The rows of a group lie close to one hidden flat surface of 9 dimensions, which passes through zero. Surfaces can cross.
Known rows, each followed by its group:
[ -1   5   6  -1  -4   0  -2   0  -2   8   9  -2  -4 -11  -1   2] | (3)
[ 14 -33   7 -27  15  11  -4  -1 -12 -11 -42 -12  -1  11  31 -17] | (1)
[ -2  12 -12  -4   0   7   8  -3  -8   0 -11   8  -3  -8   3  -4] | (0)
[ 5 -7 -2  7  5  4 13 -1 -1  0  1 -5  1 -1 -5  3] | (0)
[-18   4  -3  20   9  12   1 -18   0 -11 -14   4  12  -1  -1  -8] | (4)
[  2   0   9  -8   6  -7  14   6  18  12 -17   5   7 -20  -1   2] | (2)
[  5   6 -13  -8  -2   4  -3 -21  -8   3  -9   8  10  28   0   8] | (1)
[-14  -2   0 -14  -4   0 -30   5   6  -5  -4   4  21 -10   8   2] | (1)
[ -8   3  13  12  -9   7  -3   3  32   1 -16   7   1  -7   0  -2] | (0)
[  9  -6  10  -1 -13   3  -4   4  -8  -1  22  -9 -12   6   3   4] | (2)
[ -8  16  -2  -8  -6  -6   8   2   9   4   4  -5 -13   0 -10   3] | (6)
[ 25  -8 -19  -6   0 -21 -26  21   8  19 -22  -1 -10  18  -1   5] | (2)
[  5  14  -4   0   0  -4  14  -9  13   1   9  13  14  15 -11   4] | (6)
[  1 -25 -12  16  16  12  12  -7 -11 -28  -6   2   7  35  13 -18] | (6)
[ -7  -2  16 -12  26 -11  16 -21   4  14  -4  11   8   6  18 -13] | (5)
[  3  -3   0   6  15  10   1  -9  -7 -13  13 -13   0   7   1  -7] | (4)
[ -6  -4   6   2  10 -12 -21   0   5  10 -15 -15  -8   1  -4  -8] | (2)
[ 12 -18   1  23  21  -4  18   9  22   1  -3  -1   6   4  -7  -3] | (3)
[-21   8   2 -14  -5  -1   4  11  28  13   8  -2 -16 -21   9   5] | (2)
[ 27  -6  23  -4  -1  -4   1   6 -14   5  -5   2 -15  -3  21 -19] | (1)
[  2 -17  12 -29 -15   9  11   0 -48 -18  18 -28 -17   2   0   3] | (5)
[-21   0 -12 -14  -1   9 -23  -8   9  -8  -3  -8 -11  21  18  -7] | (2)
[  3   1 -18   2  -1   7  -3  -6 -21 -16 -10  10  16  13   1  -3] | (2)
[ 27   3 -16  16   9   4  24  -5 -22   3   8  17  13  -4  -9  10] | (4)
[ 23 -14  17   2 -14 -22  -9  16 -22 -16  13   7  12  17  -1 -11] | (3)
[  2  -1   6  -1  -8  11  -5  -7   1 -11  11   1  -3  13  13  -7] | (0)
[ 18 -14   4   9   7  13 -10 -18 -23  22   3 -10  -4   3   1  13] | (3)
[-14  -1  -2   3 -24  16  10  -6   6   7 -21  -4  -1  -6 -28  29] | (3)
[  0  -2  -1   6   0 -16   9  10  -9   7  11  -7 -11   2 -14   3] | (5)
[-10  10   9   1 -21  10   6  -3 -10   1  30 -18 -20 -12 -18  14] | (3)
[11 -2  9  5 -1  4  0  2 -6 -9 -3  0 -1 -1  0 -8] | (1)
[18  4 -8 20 -9 -1 14  4  2 -2 23 25 20  2 -6 15] | (2)
[ -2   0   6  -8 -19   2 -35   3  -5  11  16 -23 -23   6   6   8] | (4)
[  5  -1   3   1  -6  -1   3   4   2  -3 -15   4   6  -1  -8   1] | (1)
[ -7   4  -5 -16   3  -6   2  -7  -7   7  13  -4  14   2 -11  16] | (1)
[-11   5   9   9  -9   4   1  -4   6   6   8   1  -5  -8   2   1] | (0)
[  4  15   0   9  -2  19  -1 -12   1  -7  10   2  -4  -5   5  -4] | (5)
[  8   2  13  -4 -12   4 -21   1  -4   4  -1  -7   3 -12  -1  -1] | (6)
[  1   9   5  -4   8  -4   2  -2   7   9  12  -9 -19  -4   4  -6] | (6)
[  6  27   1  19   3 -10  31   6  24   4 -14   8 -18  -3 -20 -13] | (6)
[ -1  -3   3  -8  -7   6   7  -3   6 -15   2  -7  16   4 -12   9] | (6)
[-12  11   5   0 -11  -2   7  -8  12   6   9  22   9  -3   3   7] | (5)
[ 13   1  -6   3   0 -13  -5   7   2  11  -5  -2 -14  12  -4  -2] | (2)
[ -1   1   5   2   0   5 -10  -9  -3  -7  -4   8   7   5  10  -8] | (0)
[ -7 -10   1 -15   2   4   2  -2   3 -17  11 -24 -22  28  12  -9] | (4)
[ -7 -20  -6 -12 -20  17  10  -1 -11  -3 -13  -8  -3   8  -2  22] | (0)
[  5  -8  -3   0  10 -16  11  -9 -14   5  -1  18  10  29   7  -5] | (5)
[  4 -20  -8  10   6   9  -1  -1   0  -8  -6  -7  -1  19   4  -2] | (3)
[ -6  -4 -10   3   8  -2   0  10  -3   1   6  11   7 -14   9  -2] | (1)
[ 13 -17 -17   9   0   3  -5  11  12  -7  10  11  21  12   1   9] | (5)
[ 17  27   8  10 -17  -3  -2  -5   6   6   8  12  11  -5 -21   6] | (6)
[-17   6  18  10  10   1  -7 -12   8  12  25 -18 -26   0   7 -14] | (4)
[-21  10 -22  -2  -5  17   5  -7  26  13 -33   5   5 -20  -9  23] | (3)
[ -8   3  14   0  -8  -9 -13   8  -3  -8   7   3   4  -5   0 -12] | (4)
[ 18   8  -1  -8  -9  12  18   7  37 -18 -16   9  -3  14  10  -6] | (0)
[ 2 -7  0  8  3 10 23  1 10  2 -5 -5 -6 -6 -6  8] | (0)
[ -3   0  14 -20 -11 -22 -11   6  -1  -6 -17  11   3  21  12 -16] | (3)
[-16 -14 -12  -4  -9   7  -9  11  10 -10 -30  -4   0   2   6   3] | (1)
[ -9  12 -10  25  16  11  15 -16 -10   0   7  13   8 -18  -3   0] | (4)
[ 34   8   4  24   1   9  -2 -13 -27  -7  13  14  19   9  -8  -3] | (6)
[ -2   1 -29   4  11   3 -15   8  12  -6 -18  14   9   3  19  -6] | (3)
[ -2  -3   2 -14   2 -11  -5   5   9   8 -40   0   1   1  -4  -4] | (2)
[ 2 -6  3  9  1  4  9  0  9 -3 -7  0  4  0 -5 -1] | (0)
[-12  10  -4  13   1   2   1  -7   5  22 -13  20   3 -17  -1   8] | (4)
[ -4  -1   1 -11  -3  -8  21   1  20   4 -10   0 -13  15   0   1] | (4)
[  8  -4   0  -4 -23 -11  11  17 -15  -4 -20  16   5  -2  -8   5] | (1)
[  1  -8   3 -15 -13  16   4  -3  21  -7  24   8   4  10  27  10] | (2)
[-28 -20 -17   7  -9 -11 -18  22 -18  18 -11  16 -17 -13  19   3] | (6)
[-17   0 -10   1  10  11  -2  -4  16  11 -22  -1   4 -19  -2  11] | (4)
[-18  19  23 -11  -4  10   6 -19   1   3   8  -7 -14 -21   8  -8] | (5)
[-16 -15   5  -5  10   2   6   2  18  -5  11 -15  -2   4   0   1] | (6)
[  5   7   2   0 -15   9  10   8   8  -2  -7   3   7 -23  -9  11] | (5)
[ 10  -6 -26  28 -13  -6  -6  11 -10  -7  20   9   0  31 -12  10] | (5)
[  2 -19   5   4 -15   0   0   8  14  -3  -6  -9   1  17 -11  15] | (0)
[  3   6  -1   3   0   0  -1  -9  -4   7   7   5 -10  10   5  -3] | (1)
[ -7 -22  -6  -9  15  22   2 -10   1 -29  -9 -24  -6  33  15 -14] | (3)
[ 18   2 -13  29  31  -2  13  13  12  -6  20 -19  -3 -14 -20  -5] | (5)

New rows. What belongs after each?
[  3  -7  -4  19  28   3  29  -2  10   6   9  -6 -17  -9   2 -11] | (1)
[-11  13   1  -2 -17 -21  16  20  13 -26  -5  18   9  10  -9 -11] | (3)
[-13   0   3  -6  37  17   3 -23  15  17  13 -33 -31  -2  16  -9] | (3)
[ 2  2 -3  7 -1  3  1 -1 -2 -2 -6  6  8 -2 -3  2] | (4)
[  2  -1   3 -10  11   7  14  -4 -10  -1  -2  -1   4 -24   1  -1] | (2)
[ 20  -6  -9  -1  -1   6   3  -2  -6  -7 -21   7  21   9  -9   8] | (4)
[-14  -5   7  -9  -6 -15   7  13  22   7  -7   9  14 -10  -4  10] | (5)
[  0  -3  -5 -16  15   4  -5   2   5   5  -4  -7   2 -16  12  -2] | (2)
[ 17  -1   3  15  15  13   0 -11  18  -4 -28  13   8  10  14 -18] | (1)
[ -4  17 -18  23  25 -10  17 -15   0  -7 -25  12   9  22 -20 -18] | (2)
[  0   0  29  -5 -16  -7  18  -4 -10  -4  10 -12  -5   8 -18   0] | (3)
[  6 -15   5 -22  19  -5  -4  -6  -3   8 -36  -1   9   8  15 -10] | (5)
[-18  -9   7 -14  18 -21   0   6   3   6 -17 -19  -9  -1  -9 -12] | (5)
[-10   8   7  13   7  -4  14 -15  -6   5  -3  23   0   3  10 -14] | (4)
[ 15   1  -3  -8 -22 -10  10   1 -15   5  -5  19  -9  28   6   6] | (4)
[-11  -7   8  -6  20  -1  16   8  39 -22 -18 -19  14   0 -13 -10] | (4)
[ 18   1  -4  -5   8   4   1  -9 -19   1 -12  12  10  -2  10  -5] | (6)
[-3  3 -2  3 -5  3  5  3  4 -2  4 -3 -1 -9 -7  9] | (3)
[  1   8  -1   9  -5   4 -12  -8  16  12 -14   7 -21  20  14 -10] | (1)
[ 34  -5  21  -5 -16 -16 -17  12  -5   9  10   0   4  11  -6   4] | (4)
[-15 -10 -10  26  -6   0   8  15   1 -11  -3  -1 -18   6  -5  -7] | (6)
[ 17  -1  12   8   8  -5  -2   6  14   6  31 -27 -13  -1 -18   1] | (4)
[ -3 -22   0   1 -16  16 -22   4  11 -13 -21 -17  -4  18   2   4] | (0)
[  5  12  -3  26  -8 -13 -13  14  19  -7  -4   9   3   8 -13  -9] | (0)
[13 -1 15  6 -9 -6  7  5 31 -6 -9 20 22 12 -3 -1] | (0)
[-37   4 -15   0  -3   9   5  -4  -2 -17 -16  11  -3   1  10  -6] | (4)
[ 13 -10  -4  28  -2 -14   8   7   1   3  -8  15   5  22 -13   0] | (3)
[-30   2  11   9   3  10 -15 -20   5  -7 -12  -1  -1  10   8 -16] | (4)
[  2  -2   0   2  10   9 -23   1  -2   9  -6  -7  17 -34  -1   7] | (4)
[  9   6  -2 -13 -16   3  41  -8  -6   3  11  18   6   1  -1  21] | (0)
[-16   3   4 -18 -20  -9 -13  15  -2  -1 -31 -12 -10  -9 -11   4] | (5)
[  8 -11  -7  14  19   2  13  -9  12  12 -26   8   9  10  -3   0] | (3)
[ -8   7   5   9  -8   7 -18 -19  -7  20   5   5 -15   1  11   0] | (4)
[ -8   4  -9 -31 -31   2   0   5 -13  -8 -25  -1 -24  19  10   4] | (2)
[  4  14  -3   1  23 -13  -6  -7 -22   4  11  11  11  -9   5 -13] | (0)
[  2  -8  -1   2  -6  -5 -10   3   0   9   2   6  -3  10   8   7] | (5)
[ -1 -11   4 -16  11  -4 -11  24  -1 -22  14 -24   5 -19   1  -7] | (4)
[  4  20 -25  -4 -12   7  19  10   8 -15 -13   8 -15  -1   0   0] | (0)
[ -9  -1  17 -15 -13 -12   3   0  19  10 -13   6 -13  21  10  -7] | (4)
[  3  -9   5 -10  14   7  -6  -6 -11 -17  -4  -6  11   7  12 -14] | (4)
[-10   0  -6   4 -27  -5 -30  -5  19  -4  -2  18  23  40   0  12] | (6)
[  2   1   5   2  21  -2   7   0  10   8  -7   7  15 -28   1  -3] | (4)
[ -3  -1 -14  -9 -19  15  11   8   8  -8 -17  -5 -13   2   0  11] | (0)
[ -2   1   2   4 -10   2 -12  -2   0  -4  10  -3   2   6   0   3] | (6)
[ 20   5  11   2 -25 -15 -18   5 -26  13  21  10  -6   9   2   2] | (4)
[-20  11 -11  -4   7   7 -19 -20   7  34 -17  -2 -22  -1  12   6] | (3)
[-11   5 -12   2   1   7  -8   3  15   9   3  -3  -8 -16   2   7] | (3)
[  9 -10   9  -7  13   1  -4  -5   1   4  14 -20 -20  13  10  -9] | (2)
[15 -5 -4 -2 28  3 30 -5  4  4  6 -6  2 -6  4 -2] | (4)
[ 24 -16 -16   5  10   6   9  10  -4 -17 -16   8  28   7  -5   5] | (5)
[-10  -6   0  -7   1  -8   2   7  13  -7   6  -5  11  -1  -5   4] | (5)
[-34   8 -21   3  -2   7   3   7   2  -5  -3   2  -9 -18   2   3] | (4)
[ 18  -1  13   6   8  -1 -26 -16   8  11   9  12  20  15  15  -4] | (6)
[ -8   3  16   3   5  -6 -12   4  -8 -14  15  -4   3 -13   7 -18] | (4)
[  7   2  22   8   2 -12  -3   7   5  -9  11  -4  12  -6 -11 -13] | (4)
[-11  14 -12  13 -23  -2 -29  10  37  13 -28  23   7  -6  -1  10] | (5)
[ -2   5   2  30  13  -6  -9   2  10   3 -10   3   4 -11 -11 -15] | (0)
[ 6 17  8 15  6  0 -9 -9 16  4  8 14 12 -5 -1 -7] | (1)
[  7   1   1  -8  -2 -15   1   9 -30   2 -45  -1   3 -16 -22  -5] | (2)
[  6   5  -3 -31   3   3   8  -1  -2  -4   9  -6 -11   2  19  -2] | (0)
[ 6  0  7  0  5  5 -4 -5  7 -2  8 -9  0  3 -1 -5] | (6)
[  0   1  -6  -4  -4  -8  12  11   5   5  13  -5 -16  -4   0   5] | (4)
[ 11  -4  -6  -5   2 -25  20  21   9  15  18  -9  -5  -1 -23  18] | (0)
[  4 -16  10   1  -6   0   2   1  -4  -6  -2  -9  -2  14  -3   1] | (3)
[  4   6   5  -8  11  -3  -1 -10  -9   2  21  -4   6  -3  -1   2] | (1)
[  8   1   9  11   8   0 -14   1  16  22  -7  -4  16 -24 -15   9] | (4)
[  5  -4   4  -6  -5  -6 -20  13  -1   2   4  -1   1 -10   8   0] | (3)
[  5  -2  -9   3  10  -3   8   2   5 -11 -16  13  12  14   5  -9] | (3)
[ 20 -19   5   6  21   7   7 -10 -11   1 -10   0  12  11   5  -3] | (3)
[ -6   1  11  -3 -31  -3  -4  12  -6  -2   2 -19 -22   3 -20  10] | (1)
[-11  -3  -1   1 -14   2 -23   2   2  -5  -2  -2   2   9   3   3] | (2)
[  6  12 -17   0   6   6  -6 -11 -28 -12  22   6  -5  11  16  -8] | (3)
[-17  11  -1 -28 -12  16  -2  -5   8  -4  -9  -9   2 -24   1  12] | (3)
[ -6   8   6   6   4  -7   3  13  32  13  -4   0   2 -28  -9   5] | (5)
[  9  13  -8   4  13  -3  -3  -3  -7  12  12  11   0 -13   9  -5] | (3)
[ 19  21   5 -32   6   4  16 -13  -5  -2 -17  -8  -2  -9  -5  -3] | (6)
[-2  3 -2  8  5 -8 -6  8 27 15 14  2 -6 -3  0  4] | (2)
[ -2  -1  -3  -9 -20 -10   1  19  -2 -20   1  -2   1  14  -6  -1] | (4)
[-21   5   7  10  10  10  -3 -23 -17  -4  -2  17   0   4  24 -23] | (4)
[-16  16  -5  18  -2  -6   2   5  -3   5   9   2   0 -26 -20   3] | (2)
[  5   0   8  21 -21 -15  -4   9 -18   1 -30   5   9   3 -37   3] | (2)
[ -6  20   5   9   1 -30  15  10  16   2   8  19  -6   5  -3 -20] | (3)
[ 19 -17 -12  -6  23   2 -25  -4   1  -3 -13  -1  20  21  16  -5] | (2)
[-31  11 -10   8 -22   5 -23  -2 -12 -15  -8   5   7   4 -11   2] | (2)
[-10  -3  17 -16  -4  -2 -21  -7  18  27 -36  11   3  -5  20   0] | (4)
[ 11 -13   1 -13  11  -1  -8   8  -5 -14 -25   6  37 -20   3  -2] | (4)
[ -5   4  -5  15  -8   8 -11  -6  23  15 -14  -5   6  -4 -22  15] | (4)
[ -4   5 -22 -10   9   0  -3   3  14   6   3   8   5 -11  15   5] | (2)
[ -7 -18   2 -20  -4   8   0   6  -5 -10 -11 -12  13 -11  -2  10] | (6)
[-37  12  36  12 -23 -17 -13  -4  33  14  -9   8 -14  14  -3 -15] | (4)
[  6   8  19  10 -25 -10  -2  14  30  13 -36  18 -11  -8  -4  -6] | (1)
[14  2  0  7 14 12  7 -6  4 -1 -1  3  7 -8  8 -5] | (5)
[ -7   0   0   9  -9  -6  -6   3  -2   4  -5   9   9  -2 -11   6] | (0)
[  6 -17  -1   3  10  -2  -7   0   3   3 -12  -2   2  13   9  -7] | (3)
[  8 -15  -4   6  19 -16  -5  15  12  14  -9  -6  -5   3  -4  -3] | (5)
[  5  -3  15 -20  -8 -15  -5   5  16  30  -5   0 -19   5  15   5] | (4)
